The rows of a group lie close to one hidden flat surface of 11 dimensions, which passes through zero. Surfaces can cross.
(in the rows, 128 means zero)
Known rows, each followed by its group:
[106 118  92 174  50 161 125 122  59 119  90  80  85 125 101 131  63 138
  87 183] : bolep
[124  65 137 131  99 152 119 133 113 129  77 114 102  97 112 159 140 145
  91 144] : seso
[ 94 130 110 135 115 142 115 105 114  98 129 103 124 102  96 144 142 106
 188  58] : bolep
[129 115 147 112 171 177 123 130 148 147 124 144  84 108 142 151 148 181
 190 129] : Poma
[155 121  96 127 111  97 203 159  85  87 143 142 136 130  55 151 189  86
 123  60] : bolep
[ 74  95 145 123 148 104  92 169 131 155  97 129 121 155 142 108  73 105
 133 160] : bolep
[179 103 141 154 109  99 122 128  58 138 122 128 125 113 140  90  52 129
  82 172] : kan
[ 70 140 103  98 118 129 114 135 151 156 113 109 121 141 129 139 111  88
 148 112] : biv
[ 98  83 142 110 143 110 118 162 141 113 109 135 107 127 154 107 112 124
  95 135] : biv
[161 166 146 120 163 144 147 164 130 204 150 150 148 171 148 141 111 111
 155 176] : gon
[152 151 113 119  87 128 149  92 133 153 125 130 140 133  92 138 165 144
 117 134] : biv
[142 159 131 159  74 160 170 124 115 136 115 111 134 128 105 131 165 156
  97 172] : biv
[131 147 144 110 148 155 106 158 129 165 149 141 145 129 181 112 138 135
  96 175] : biv
[111  71 104  78 160  97 133 159 151 113 132 179 104 138 105 143 177 125
 122  92] : gon
[ 91  76 140 153 158 126 128 208 144 100 132 162 119 122 163 109 182 118
 119 136] : bolep
[ 74 161  65  91 121 146 175 146 180 116 102 111  77 179 106 172 134 140
  93 144] : kan
[130  23 110 105 136 126 107 172 117 204  68 141  71  70 157 160 111  84
 132 120] : bolep
[127 133 123 121 119 105 142 125  72 157  84  96 124  92  83 124 107 102
 157  92] : sobef
[140 154 127 158  76 118 143 118  98 139 138 117 159 114 114 100 144 105
 125 127] : Poma
[133 155 118 151 146 159  95 109 114 179 143 133 122 148 132 139  91 143
 199 161] : biv
[ 88 108  83 130 145 170 121 187  89 140 125 139  91  99 128 144 174 119
 144 120] : kan
[153  97 188 139 106 107 121 111 123 136 139 161 145 143 112  86 132 164
 142 154] : Poma
[156 139 166 101  92 101 142 105 138 149 175 177 165 174  99  83 160 148
 129 144] : sobef
[108 164 104 131 115 166  83 116 108 188 110  95 158 133 122 166 116  99
 131 156] : seso
[161  97 116  71 118 124 166 153 111 160 120 157  99  86 123 122 182 143
  85 112] : seso
[ 80  52 130 123 142 109 105 203 119 141 122 171 119 156 121 116 150 104
 125 146] : bolep
[175 118 137 113 199  87 144 161 143 158 151 161 129  73 196  94 140  92
 168  74] : bolep
[ 90  94 181 120 146 112 141 126 168 102  84 124  99 140 101 123 125 169
 171 118] : Poma
[147  90 129 149 119 123 139 107 159  97 137 161  88 162 124 134 108 171
 129 154] : kan
[112 152 178 130 121 198 144 206 113 184 118  86 143  66 202 125 148  69
 134 132] : sobef
[124 139 126 175 113 143 159 150 115 138 116 122 118 126 120 126 141 126
 161 144] : biv
[184 147 155 139 131 141 138 117  90 163  91  93 150   4 169 104 181 150
 100 114] : kan
[172 110 188 113 146  85 124 132 118 155 166 178 170 150 117  87 134 122
 158 121] : sobef
[128 154 142 150 110 155  99  94 133 129 149 108 130 125 167 106  76 135
 146 148] : gon
[163 121 114 138 109 139 139 118  96 140 104 129  99  89 129 116 143 186
  74 169] : biv
[122  84 131 107 152  58 116 107 184 118 115 144 127 152 127 127  92 102
 145  90] : kan
[154  50 164 186  80 108 154 191  86 109 128 125 150  76 154 114 142  26
 125  81] : Poma
[168 107 132 125 179  97 129 132  80 144  87 123 108  47 140 105 120 150
 138 102] : kan
[ 94 113 145  58 153  82 128 133 141 162  82 128 113 110 109 100 128 139
 148  97] : seso
[161 131 101 149  73 151 155 113 161 129 192 170 147 184 107 171 175  92
 137 128] : biv
[115 169 156 138 173 141 159 154 191 100 112 112 193 182 107 194 204 116
 104 134] : seso
[107 170  49 116 187 100 130 161 142 147 147 137 130 148 143 144 127  72
 144 104] : seso
[128 111 130 177 133  96  98  78 145 123  93 114 109 108 140 105  73 158
 172 136] : sobef
[ 95 159 128 126 199 132 119 141 165  97 146 135 140 165 134 142 141 139
 164 118] : kan
[123 129 140 108  95 169 115  89 134 147 104  96 143 104 101 174 160 122
 140  97] : bolep
[ 81 121 194 137 123 107 111 120 121  94 108  94 149 153  96 111  75 116
 179 106] : sobef
[127 116 166 158 124 129 106 105 169 130 103 120 158 111 145 125 160 145
 129 140] : seso
[102 131 130 165 146 124 121 116 156  89  96  95 131 120 136 140 117 132
 133 122] : sobef
[ 87 205 145 121 108 153 158 130 158 161 107  76 143 110 149 108 134 111
 154 127] : sobef
[146 131 123 119 144 129 111  98 117 151 153 157 112 193  94 140  67 160
 173 161] : seso
[109  80 121  88 156 102  91 138 139 129 118 125 123 138 135 158  73  69
 130  88] : Poma
[117 141 109  88 153  86 173 141 127 122 112 122 105 131 101 122 104 111
 156  79] : gon
[123 176 150 103 126 131 167 136 142 147 118 117 138 154 113 125 130 139
 126 144] : gon
[ 79  92  97 147 157 126 135 126 193  29 128 133  63 154 139 150 104 153
 148 101] : gon
[ 69 125 212 143 111 143  94 151  99 133 102  88 150 140 130  86  69 121
 157 158] : gon
[ 90 128 137 150 138 143 110 151 135 135 112 105 125 113 162 121 109 101
 156 127] : Poma
[115 158  64 131 158 123 190 166 114 114  80  90  89 110 112 166 132 110
 110 109] : gon
[169 152  91 160 124  99 183 123 102 116  97 102 109  86 123 125 121 130
 102 119] : gon
[ 93  97 111 121 175  86 122 169 136 117 116 160  94 169 133 103  86 143
 126 158] : bolep
[154 161 117 165  95 143 171 104 116 103 121 107 135 123  93 147 160 143
 127 122] : biv
[108 186 124 163 130 158 147 154 139 127 137  97 156  98 164 126 170  91
 142 110] : biv
[172  66  87 113 131 130 153 133 109 119 135 174  66 136 101 170 126 153
 114 129] : seso
[106 101  98 176 151 127 171 182 179  93 141 161  97 175 136 158 149 100
 164 128] : biv
[ 87 158 136  81  92 166 153 132 151 160 123 130 116 180  87 141 153 158
 131 159] : kan
[135 131  63  72  33 170 130  95  98 200 157 149  83 122 104 132 135 129
 119 139] : sobef
[ 96  80 111 195 120 159  80 129 154  78 145 141 104 125 176 131 121 139
 133 152] : bolep
[126 150 147 120  89 125  95 100  75 185 134 116 160 123 104  94  98 116
 162 137] : Poma
[176 162  95 109  98 113 222 151  69 131  99  99 122  86  83 143 161 104
  71  94] : kan
[141 175 162 141 165 126 183 177 145 123 129 141 167 188 109 134 176 148
 108 174] : seso
[ 75 127 134 116 104 123 108 146 118 191  84 110 112 123 142  84  94 135
 122 179] : Poma
[107 165 142 109 117 119 145 160  76 157 119 105 154 116 111  96 128  96
 135 115] : bolep
[123 168 130 143 112 173 133 151  54 144 120  79 142  89 127 135 119  94
 130 120] : Poma
[128  86 167  81  89  73 131 110 133 168 106 155 134 154  79  92 124 139
 123 133] : Poma
[101 102 134 130 173 176 132 160  86  74  87  75  75  97 119 184  79 127
 156  90] : Poma
[124 122 122 153 121 154 101 154 155 135 158 145 150 118 193 120 170 107
  78 161] : kan
[126 129 153 128 140 109 115 118 177 133 130 121 203 112 122 161 200  58
 165  49] : sobef
[136 162 115 161 165 115 123 109 158 147 108 120 103 112 179  97  89 178
 138 178] : sobef
[ 95  84 111 105 136  87 127 128 128 102  85 125  86 113 106 110 115 151
 115 109] : gon
[118  81 136 155 130 134  58  85 140 126 131 129 110 126 156 131  57 129
 180 129] : sobef
[139 129 142 149 135 121  97 125 157 128 123 117 154  98 197 110 125 116
  82 149] : kan
[136 134  79  89 110 161 108  88  92 160 138 127  88 149  92 169  70 140
 149 134] : seso
[109 104 157 120 141 137 154 184 139 131 119 152 103 165 128 123 128 148
 123 169] : gon
[ 63  85 145 122 163 148  99 196 104 126 121 124 119 151 121 151 101  74
 179 108] : gon
[155 100 129 155  71 151 128  85  85 121 117 115 102 103  99 139 102 146
 144 128] : seso

New rows, each followed by its group:
[109 149 153 103 119  90 136 103 172 127 106 115 166 120 117 104 165 125
 116 100] : biv
[129  95 139 154 178 141  54 131 123  91 187 137 135 110 203 127  67  78
 180  86] : biv
[175 141 164 145 128 130 157 158 118 138 175 151 114 123 196  62  80 137
 130 168] : gon
[140  77 141 114 129 137 104 160  72 118 133 148 134 140 109 141 127 132
  75 153] : sobef
[124  72 124  83 155 122 110 143 172 192  88 165  90  73 172 115 178 161
 117 138] : kan
[107 133  82 147 114 118 171 162 163 153 119 136 112 112 136 131 188  83
 156 102] : biv
[136 103 148 124 123 130 126 141 107 136 123 129 125 115 125 128 124 119
 140 117] : Poma
[116 133 140  76 186 119  86 143  93 127 158 147 132 187 115 125  59 141
 130 149] : sobef
[104 134 199 135 115 116 126  99 178 110  84  89 149 121 138 103 120 155
 131 137] : kan
[143 129 148 125 152 113  90 124  89 146 152 137 157 131 130 109  93 116
 158 128] : kan
[140 103 107 103  72 150 175 151  95 162 120 148  92 116  88 141 176 132
 109 133] : kan
[159  80  94 120 151 107 147 137 108 101 168 179  69 146 117 130  80 129
 166 100] : sobef
[119 126 170  99 152 121 138 142 179 149 100 136 135 113 149 110 178 160
 117 139] : kan
[ 79 115 138 108 163 124 106 118 160 133  78 113  88 124 126 124  99 172
 168 130] : kan
[108 129 164  68 129 108 117 122 165 116 171 159 145 142 139  81 155 140
 124 102] : gon
[141 135 135 127 211 101 130 102 181  92 120 131 135 100 138 143 162 151
 182  64] : kan
[144 142  79 100 130 157 201 142 153 145 137 157  30 174 121 156  89 169
 140 169] : gon
[149 102  86 138 104 148 151 151 109 127 146 156  94 123 126 145 159 126
 107 138] : kan
[160 163 104 140 140 121 137  94 123  98 167 128 139 132 118 143 117 120
 157  90] : sobef
[128  99 129  63 117 152  90  96 165 167 121 136 108 130 139 163 114 136
 111 125] : Poma
[110 136 130 112 117 117 128 156 135 190 122 135 144 120 148 100 148 100
 135 137] : Poma
[153 126  98 169 127 114 141 135  83 150 127 136 135 146  87 153 119 100
 164 132] : seso
[ 93 156 119 168 162 135 105 145 160 130 132 125 126 136 179 105 116 136
 147 164] : Poma
[152 104  95 144  85 138 134  90 160  85 129 134 100 132 137 151 130 156
  62 146] : Poma
[153 151 116 102 151 112 117 127  65 170 117 127 136 124 109 115  97 141
 118 147] : sobef
[152  97 131 163 146  85 121 118 131  92 160 152 160 146 107 144 129  76
 182  70] : seso
[127 168 141 111 176  92 154 150 112 159 100 113 134 123 126  96 103 130
 153 125] : sobef
[141 138  74  93 153 103 144 129 100 151 128 151 104 134  91 134 128 142
 137 117] : Poma
[ 61  62 139 102  74 159  87 125 195 135 126 150  99 159 142 137 137 132
 125 149] : sobef
[111  65  67 134 155 122  91 132 136 128  91 146  79 114 133 162 130 152
 101 147] : gon
[116 130 128 119 142 142 105 142 116 124 122 108 121  97 165 116 113 128
 101 134] : biv
[107 160 134  92  97 136 127 132  82 146 109 107 150 148  80 124 134 144
  76 159] : sobef
[ 88 130 102 102 212  51 110 130 178 113  64 117 147 131 116 138 147 131
 104 101] : gon
[106  73 126  81 113 168  72 124 150 113 138 128 104 111 169 155 119 123
  72 119] : seso
[112 104 138 103 128 119 161 141 162 113 139 170 101 196  83 140 147 154
 153 135] : kan
[181 103  52 114 162  39 142 101  80 184  78 138  65  84 112 112  40 128
 148 109] : gon
[136 181 150 124 141 187 127 164  89 152 163 120 158 160 137 145 122 117
 121 170] : biv
[ 85  95 147 100 138  97 130 157 106  70 116  98 127 131 104 134  84  67
 134  54] : biv
[117  61 175 137 184 118  77 169 132 155 109 170 111  97 180  81 138 172
 143 167] : kan
[181 169 174 171 101 134 150 111 100 166 132 109 161 138 130 109  92 129
 146 171] : gon
[195 125 111 147 163  80 111 104  81 102 130 151 187 134  79 145 173 161
  52 144] : sobef
[127  81 111 150 156 132 147 173 189  96 107 145 108 132 167 171 170 118
  83 142] : bolep
[167 105 170 180  99  98 173 130  98 101  91  90 131 101 125 117  79 102
 123 117] : bolep
[163 115 145 141  78 152 121 121  78 136 150 134 150 116 116 125 147 124
 100 143] : sobef
[128 164 120 128 124 164 129 126  95 110 156 108 114 137 137 131  80 132
 136 135] : sobef
[ 98 145  80 120 143 125 128 155 136 120 145 133 137 150 125 147 148  86
 125 108] : bolep
[158 121  76 127  85 142 103 106  68 160 176 168 107 134 114 113 118 146
 114 162] : bolep
[164  98 143 134 139 174 132 163  54 115 130 123 107  95 131 156 113 131
 113 130] : Poma
[123 181 130 160 154 152 120 102 107 105  91  60 128  73 151 125 102 159
 128 126] : kan
[ 85 119 126 146  92 126 173 125 183  63 116 114 107 147 106 135 155 127
 138 100] : sobef
[ 85 142 114 124 164 103 133 161 130 133  44  89 147 110 112 140 167 133
  66 143] : gon
[153 127 132 129 153 137 111 134 136 137 169 166 150 128 151 127 168 130
 139 128] : kan
[124 123  95 155 102 138 109 137  78 119 155 121 106 116 149 108  73  97
 131 135] : seso
[155 123  95 205  90 135 131 128 108 124 157 137 132  92 161 110 140  97
 139 128] : Poma
[147  96 101  91 103 138 125 124 127 139 166 174  85 111 150 104 142 158
 100 137] : gon
[168 128 151 126 128  97 115 179  49 173 149 137 187 104 149  84 122  69
  80 140] : kan
[116 157 139 107 145 131 133 126 121 166 104 117 144 173  81 154 114 133
 154 148] : seso
[135 150 124 113 158 134 166 125 183  94 118 127 124 142 124 161 177 163
  96 123] : bolep
[125 133  78  93 194  62 111 164  82 177 154 153 148 136 108 128 104  34
 204  54] : Poma
[158 140 164 102  79 152 180 156 115 150 207 176 108 155 141  75 129 129
 150 143] : sobef
[120  50 106 118 178 123  83 149 147 154 127 189  80 102 164 126 148 154
 162 131] : kan
[133 166 126  75 144  60 131  84 179 197 144 177 128 174 118  68 112 170
 175 146] : sobef
[ 56 165 129 117 166 145 107 189 113 134 129 103 171 121 128 134 172  69
 156  92] : kan
[119  77 140 147  72 148 149 149 146 118  93 108 102  92 154 133 140 114
  81 136] : Poma
[118 182 125 149 134 142 127  90 132 102 115  86 102 123 153 103  64 180
 125 159] : bolep
[140 121  91 100  96 159  79  70 143 140 171 151 162 124 104 178 204 115
 125  88] : gon
[ 82 114 118  65 124 161  71 116 159 164 141 152 123 158 127 145 150 150
 122 147] : gon
[154 128  68 121 174  67 180 120 167  91  99 132  80 184 108 167  61 140
  94 135] : bolep
[ 86  46 153 137  97 129 112 141 129  50 102 104  76  76 164  94  93 135
  91 104] : seso
[176 157 119 143 140 106 112  92 146 138 154 138 153 103 178  97 122 137
 111 137] : gon
[121  88 182 135 116 138  71 116 146 118 150 135 186 141 132 146 150  92
 142 106] : sobef
[ 91 138 115 147 179 104  58 109 172  97 107 104 183 105 166 134 160 119
  96 113] : gon
[121 165 160 121 173 217 117 155  99 114 120  88 122 115 156 165 118 169
 107 163] : Poma
[ 75  98 142  99  47 171 137 145  69 123 112 102  54 106 112  84  76 157
 122 147] : gon
[161  81  82 126 106 101 162 156 123 123 147 166 114 123 124 142 161  80
  92  99] : kan
[175 125 112 113 127 147 145 119 121 130 120 152  99 142 122 139 141 213
  44 202] : biv
[ 98 174 107 125 131 200 120 143 157 136 139  97 107 117 191 147 113 124
 119 152] : sobef
[152 123 109 119 145 100 108  85 147 123 164 166 135 154 109 131 124 142
 161 111] : Poma
[ 97  43 143 122 130 108 117 196  58 144  99 134  80 113 123 102  59  90
 156 121] : biv
[ 93 124 126 132 118 124 101 121  86 123 124 105 126 147  94 128  67 104
 172 113] : kan
[106 141 139 124 152 142 100 164 116 174 105 117 144 123 159 117 125 128
  98 179] : gon
[116 180 131 109 143 153 137 142 117 136 121 101 144 134 125 141 135 130
 108 140] : biv
[131 163 154 152  92 143 143 114 117 100 153 101 186 125 102 140 173  90
 140  89] : bolep
[104  95 140  78 130  85 100 145 171 170 145 164 153 133 155 100 146  76
 135  96] : biv
[107 113  98 157  98 171  90 133 109 133 112  96 130 101 151 163 121  89
  94 139] : seso
[163 156  88  86 134 122 167 122  85 157 130 126 125  95  81 155 163 103
 146  66] : kan
[ 58 190 103  82 123  98 129  82 205 164  82  97 136 158  98 123 144 146
 140 126] : sobef
[155 134 138 110 135  88 136 128 118 140 145 146 144 103 146  83 132 122
 117 111] : gon
[120 164 165  97 118 109 133  92 153 120 157 122 137 148 130  87  84 133
 169 102] : gon
[154 133 130 165 142 100 145 113 119 160 108 148 114 146 100 110 110 173
 176 170] : seso
[ 89 173 144 130 167 167 142 155 119 168  98 119  95 113 127 105 147 194
 195 162] : Poma
[ 89 182 108 149 147 154 120 115 206 152  97  96 112 111 197 118 123 156
 126 170] : sobef
